There are 3 nested groupings, the coarsest first. Each group lies inside one group of the grouping before and may be the whole of it. The rows also spread widely along 9 directions, which tell nothing about the answers.
Some rows, each with its group in each grouping after it:
[ -3 -12  -6  -1 -14   9  12  -6   4   2  -5   4   2  -3  21   1   2 -17
   3  -4   1  -5   6  12  -9  -2 -19  -5  -3  -1   6   3  -2]
K672 K152 Kuru
[ 23 -25  -3 -17 -17 -12  -9  20   8   4  -3  24   7  14  15  -2   1  -1
   0  -5   8  -2   6  18 -11 -16 -22  -2   1 -19   5 -20  -1]
K672 K142 Gevu
[ -8   7  -6  12   1  10  22  -8   1 -10   0  -5  -2  -5  -6  -3  -8  -2
   4 -12   0  -3  24   0  -3  15 -10 -20 -14  14   0  12 -10]
K775 K945 pera
[-15  16  31 -27  -4  -6  -7   5  35 -19  -1  12  15  24  16 -30 -23  31
  14 -24 -11 -11  -7  23 -15   5 -20  -5 -40  -4  35  -3 -15]
K799 K200 sovu
[ 11   9 -10 -10 -10   5   1   3  -2  11  -1   3   7   1   2 -14  30  -5
   2 -25   9   8  22  12  -4   4 -18 -24  -9  -3  -3  14  25]
K799 K200 tib
[ 20   9 -23  -8 -21 -22   5   7   6  26   0   6   5  -1   4 -15  31   6
 -10 -13   4  11  24  15  -1  -5 -32   7  10  -1  -1   2   2]
K672 K152 tur
[ 31   9  -7 -13  -2 -23 -39  12  -2   9   0   4  17   8 -23  -8  20   1
   3 -14  12  -3  22  13  -4   1 -19 -24  -7 -13 -20 -13  29]
K799 K200 val
[  5  15  -4 -11  -1 -20 -17   2  20 -16   5  -1  23   7  -2 -22  10  35
  -6 -12   0 -10  16  24 -10   2 -17  -9 -28   7  -5  -4  11]
K672 K416 fepa
[ -2  18  12  -1   3  12 -10 -19  -7 -16  -7   3  12  -1 -22 -15   3  14
   4  -5   7   8  -9   7  -5   1 -13 -11 -18   4   8  -3  15]
K799 K537 fiki
[  5  -7 -25  -1   4   7   0 -15  -2 -14  -2  -2  12 -16  13   5  15  -7
  -2  -4   3  -3  12   6  -4   5 -10 -21  -2   6 -10  -1  25]
K672 K142 fasel
[-13 -16   5  13   5  26   6 -19  -8 -42 -14   5   6 -10  -1  12 -23   2
   6  23   2  -8 -19   5  -9  -4   3 -16 -18   8   3 -16   3]
K672 K152 sul
[  5   3  -4   0   6   5  -2  -6  -2 -17  -1   0  12  -1  -2   0  -7   6
   4  -9   4  -6  16   0  -2   8  -8 -21 -13   5  -4  -2   6]
K775 K359 det
[  2 -13   0 -14   4  11  14   2   9  -6  -7  16   0   6  28  -2 -10  -5
  10 -14  -2  -1  10   5  -7   1 -13 -19 -13  -4  17   3  -1]
K799 K200 tib
[ 21 -13 -28  -1   7   4   5 -13 -12 -13  -8  13   9 -18   6  10  19   5
  -7  11  10  11   4  -2   2  -7  -9 -11  11   3  -6 -11  22]
K672 K142 fasel
[-19  12   5  -4  17  20  -7 -36   4 -31  -7 -11  14 -15   7   1 -10   0
  11  -6  -4  -5  -9   1  -5  13  -9 -17 -17  12  12  -1  16]
K799 K200 tib
[  1 -18 -14 -10  -9   5   7  -1  14  -2   3  -7   6  -5  36   9   0 -10
  -1  -8  -2 -15  21  10  -9   6 -16  -4   6   1  -1  -4   0]
K775 K945 pera
[  5  10  -9   7  -3 -16  11  -8   3   8  -5  10  -4  -2 -17  -6  -7  -6
   4  -7   1   9  14  -3   4   3 -26  -2   0   5   6  -4 -18]
K672 K142 fasel
[  6  -8  -1  11  -4  10  22   8  -4 -11  -5  11  -2   1  -8   0  -4   8
  -1   4   7   6  13   6  -4   0  -5 -14  -7   6   1  -3  -8]
K775 K945 pera
[  4  24  -5  -7  11 -12 -17 -17   0  -4 -10  10  14   4 -11 -11  -4  -2
  13 -20   3   3   4  -3  -1   8 -25 -19 -17  -6   2   9   3]
K672 K152 tur
[ 42   1  -6 -11  17 -25 -38  18 -13   1 -10  32  16  19 -23   7  -9  -3
  13 -11  18   4  20  -7   1  -1 -18 -32  -4 -28 -17 -16   2]
K775 K945 pera
[  8 -34   9  -9 -25  18   4  21   3  -9  -1  13   7  11  25   7  -5  -5
   1   2   6  -9   2  21 -13 -15  -5  -6  -4 -13   8 -18   1]
K775 K359 det
[  6  11  -1  -6   4 -20  -8  -7  11   1   1  -2   3   3 -14 -10 -11   7
   3 -13  -4 -11  25   1  -2  11 -21  -7 -11   6   1  -9  -8]
K799 K537 fiki
[ -9   7   0  -2   5  14  17 -16   9 -20  -4  -3   5 -10   5 -10   1  20
   0  -3  -3   3   1   9  -6   4  -8  -9 -15  18  15   2   9]
K799 K200 val
[ 17 -15 -17  -9 -12 -12  11  20  10   4  -1  16   2   9  18 -10   8   9
  -3  -9   3  -8  29  18 -10  -5 -16 -14 -13  -2  -3   1   0]
K672 K152 tur
[ 18 -29 -22  -5  -5 -17  16   7  10   4  -7  12  -5  -4  28  12  -7  -4
  -4   8  -3  -7  22   5  -3  -8 -20   4  12   1   2 -17 -13]
K672 K152 tur

New rows, each followed by its group in each grouping:
[  5  16   7   5  22  12  -4 -12 -18 -15 -15  24   8   7 -23   0 -18  -5
  20 -15  11  16  -4 -16   3   7 -12 -32 -15 -10   6  11  -5]
K775 K945 pera
[  9   0  -5  -8  -5   4  13  -4   3  -6  -3   6   5  -5   5 -12  15  27
 -10   1   3   7   7  13  -4  -6 -13   2  -4  11  10  -9  11]
K799 K537 fiki
[ -3  -3  -6   3 -12  10  17   3   5  -9   0   6   7   3  10 -17  14  10
  -3 -13   3  -1  14  21 -11  -2 -11 -16 -25   6   1  14  10]
K672 K416 fepa
[ -9  16 -16   4  13  16   9 -16   4 -29   4 -14  15 -10   3 -10   9  20
   0 -18   1  -7  25   6  -8  21  -3 -33 -28  19  -8  19  20]
K775 K945 pera
[ -2   9  -2   7   1  -2  16   5  11 -20   6  -5   5   3 -10 -16 -11  30
  -3 -12  -2 -12  34   9  -5  14  -5 -20 -29  20  -3   0 -10]
K775 K359 det
[  7   7   2  -8   3   3  -5  -5  -1 -15  -8  24  15   7  -5 -14   4  18
   4 -11   9  15 -10   8  -5  -7 -15 -12 -17  -5  14  -1   8]
K672 K142 Gevu
[ -9  31 -24  12 -13   0  -3 -19   1 -11   8 -34  15 -20 -22 -23  38  13
 -13 -13   3  -7  26  22  -7  18 -13 -17 -21  30 -24  18  34]
K672 K152 tur
[ 19  -7   3 -10 -31  -4  -3  24   6   1   5   6  12   8   1 -13  26  27
 -15   3  11   4  11  33 -12 -14 -14   6   0  -4  -3 -16   8]
K775 K945 pera
[ 12 -16  -9  -4   6  -1  -7  -9  -1 -17  -9  16  10  -7   6   9  -6  -1
   1  10   5   2  -6   1  -2  -8 -13  -7   2  -5   2 -21   5]
K672 K142 fasel
[ -7  -7   8   5  19   5  -9 -14   0 -22 -13  15   7   6  -3   8 -39 -20
  22  -8  -1 -11  -2  -7  -4   6 -13 -26 -25  -7   4  -1 -13]
K672 K416 fepa
[ 18  23 -15 -18  -1 -12  16   1   9  13   1  16   9   2   5 -29  32  37
 -10 -22   4  20  22   8  -1  -1 -25  -1  -8   6  13  11  11]
K799 K537 fiki
[ -8 -10  -2   4   2  18   9  -6   2 -21  -2  -2   4  -1  10   5 -15  -7
   7  -8   0 -12  13   4  -8  11  -6 -22 -15   5   0   3  -4]
K775 K945 pera
[ 11  -2   1  -4 -18 -33  29  30  31  -5   6   2  -7  10 -10 -25  -3  57
 -15   7  -6  -8  36  31  -7  -3 -14  10 -19  22  11 -24 -27]
K799 K200 sovu
[ 14  -3  -3 -10   3  -9 -10   2   4  -4  -4  13  10   5   6   6 -10   1
   6  -6   5  -1  11   1  -3   1 -19  -8   1  -9   2 -12  -8]
K775 K945 pera
[  0   1   5  10  -5  12   3  -1  -6 -19  -4  -3   2  -4 -22  -6   2  11
   0   6   6  -2   7  16  -5   2  -4 -18 -16  12  -3 -10  13]
K799 K200 tib
[ 16  23 -10   1  22 -18  -7 -24  -5  -6 -11   7   5 -14 -25   1  -1  13
   2  -1   4  17   9 -15  11   6 -21  -9   5   9   3 -12   2]
K799 K200 tib
[ -3  -8  -5   8 -15  11  -2  -8  -4  -4  -3  -7   7  -8   1   1  14 -19
  -2  -3   6  -6   6  17  -8  -2 -13 -10  -6   2 -10   1  15]
K672 K416 fepa
[  8  24 -19  12  13   2   4 -16 -16   7  -9  11   5  -4 -24 -11  15 -17
  11 -29  10  15  22 -12   6  11 -20 -37 -19   0 -12  34  14]
K672 K416 fepa
[ -1 -14  -7   1 -21 -15  -5 -12  17  12   6 -29  -6 -16   3  12  -4 -21
 -10   9  -7 -25  25  11  -5   4 -24  21  21  14  -7 -32  -8]
K799 K537 fiki
[ 22 -27 -21 -10  10   2   9  13   5 -28   1  14  13  -1  28   8  -3  27
  -8   4   3 -14  30   8  -8  -1   4 -25 -13   6  -9 -15  13]
K775 K359 det
[ 10   0   8  -8  -5 -23 -29  -4   8   3  -7  12  12   9  -8   2 -15 -12
  10  -6   3  -5  -3   7  -3  -5 -29   2  -2 -16   3 -18 -12]
K672 K416 fepa
[ -1  30 -16   3  20   4  -8 -32  -6 -24  -5 -14  18 -19 -20  -9  19  18
   1 -10   3   7   9  -2   4  19 -10 -27 -17  21  -6   9  33]
K799 K200 sovu
[-11   6   1   6  16   8  -5 -17   6 -39  -1 -11  13  -4  -5   2 -23  13
   7  -2  -2 -18  10   3  -9  19  -2 -25 -26  15  -3  -5  -1]
K775 K945 pera
[ 16  14   2   9  17 -27   2  -3   0 -14  -6  11  -4   2 -44 -10 -22  36
  -3  10   2   4  18  -6   5   3 -14  -5 -12  16   2 -26 -21]
K799 K537 fiki
[ 28 -11 -13  -1 -12  -3  23  18  -8  14  -3  25  -3   1   2   0  12   9
  -5  -3  10  18  22   3   4 -13 -16  -2  10  -4   4  -6  -8]
K775 K359 det
[ -8 -38 -10  12  -2  28  14  -7   1 -34  -1 -16   0 -17  21  26 -16 -13
  -3  17   0 -27  15  11 -13   7   8 -19  -4  15 -13 -15   6]
K775 K945 pera
[  4  -7  -6  -5   8 -15  10   1  19 -12  -1  -1  -2  -1   8   0 -19  12
   2  -2  -7 -15  29   7  -4   9 -13 -10 -12  12   3 -15 -11]
K799 K200 tib
[ -6   4  -9  12  18 -20   9 -14  19 -27   3 -20  -3 -13 -16   2 -26  24
  -4   7 -11 -23  35   0  -1  21  -7 -14 -19  33  -7 -20 -13]
K799 K200 tib
[ -5  -5  16   9 -14 -12 -11  -2   5   1  -9   1  -5   8 -23   4 -33 -22
  12   6   0 -13   2   5  -5  -2 -21   0  -6  -7   2 -21 -29]
K672 K152 sul
[  3  -8 -17  -9  -2 -23  -1  -6  19   4  -2  -3   3  -4  22   3 -13 -10
   2  -9  -7 -16  24   4  -4   7 -26   0   1   3   1  -9 -14]
K672 K152 tur
[ 12 -21  -1  17   0  -5   1   9  -4 -20  -3   1  -4  -1 -21  16 -25   0
  -1  19   6 -15  21   6  -5   2  -3 -15  -4   6 -15 -28 -16]
K775 K945 pera
[  5 -14  -1   2 -14   6  10  -1  -1  -3  -6  13  -1   0   6   2  -2  -5
   0   2   5   6  -5   8  -5 -10 -17   1   2  -2  12 -11  -5]
K672 K142 Gevu
[ -1 -13  14   1  -4  -1  -5   1   1  -5 -11   5  -5   6  -9   9 -31 -24
  16   0  -1 -13   4   4  -5   3 -16 -14  -7  -7   6 -19 -16]
K799 K200 sovu
[ 31 -30 -17  -8   3  -4  28  21  -3   9  -8  34 -12   6  13   3  -3   3
  -1   2   7   4  29  -2  -1  -9 -12 -15   1  -7   3 -12  -6]
K799 K537 fiki
[ 15 -37   9   1 -37   0   6  33   2  25   1   6 -17  18  -1   3  -8 -35
   2  -2   7 -19  27  24 -13 -10 -16  -5   2 -15  -7 -20 -12]
K799 K537 fiki
[ 11  22 -15  24  31 -10   6 -26 -23  -3 -19  19  -4 -11 -46   5 -14 -15
  16  -7   9  20  13 -30  16  11 -19 -29  -9   6  -9  12  -9]
K672 K416 fepa
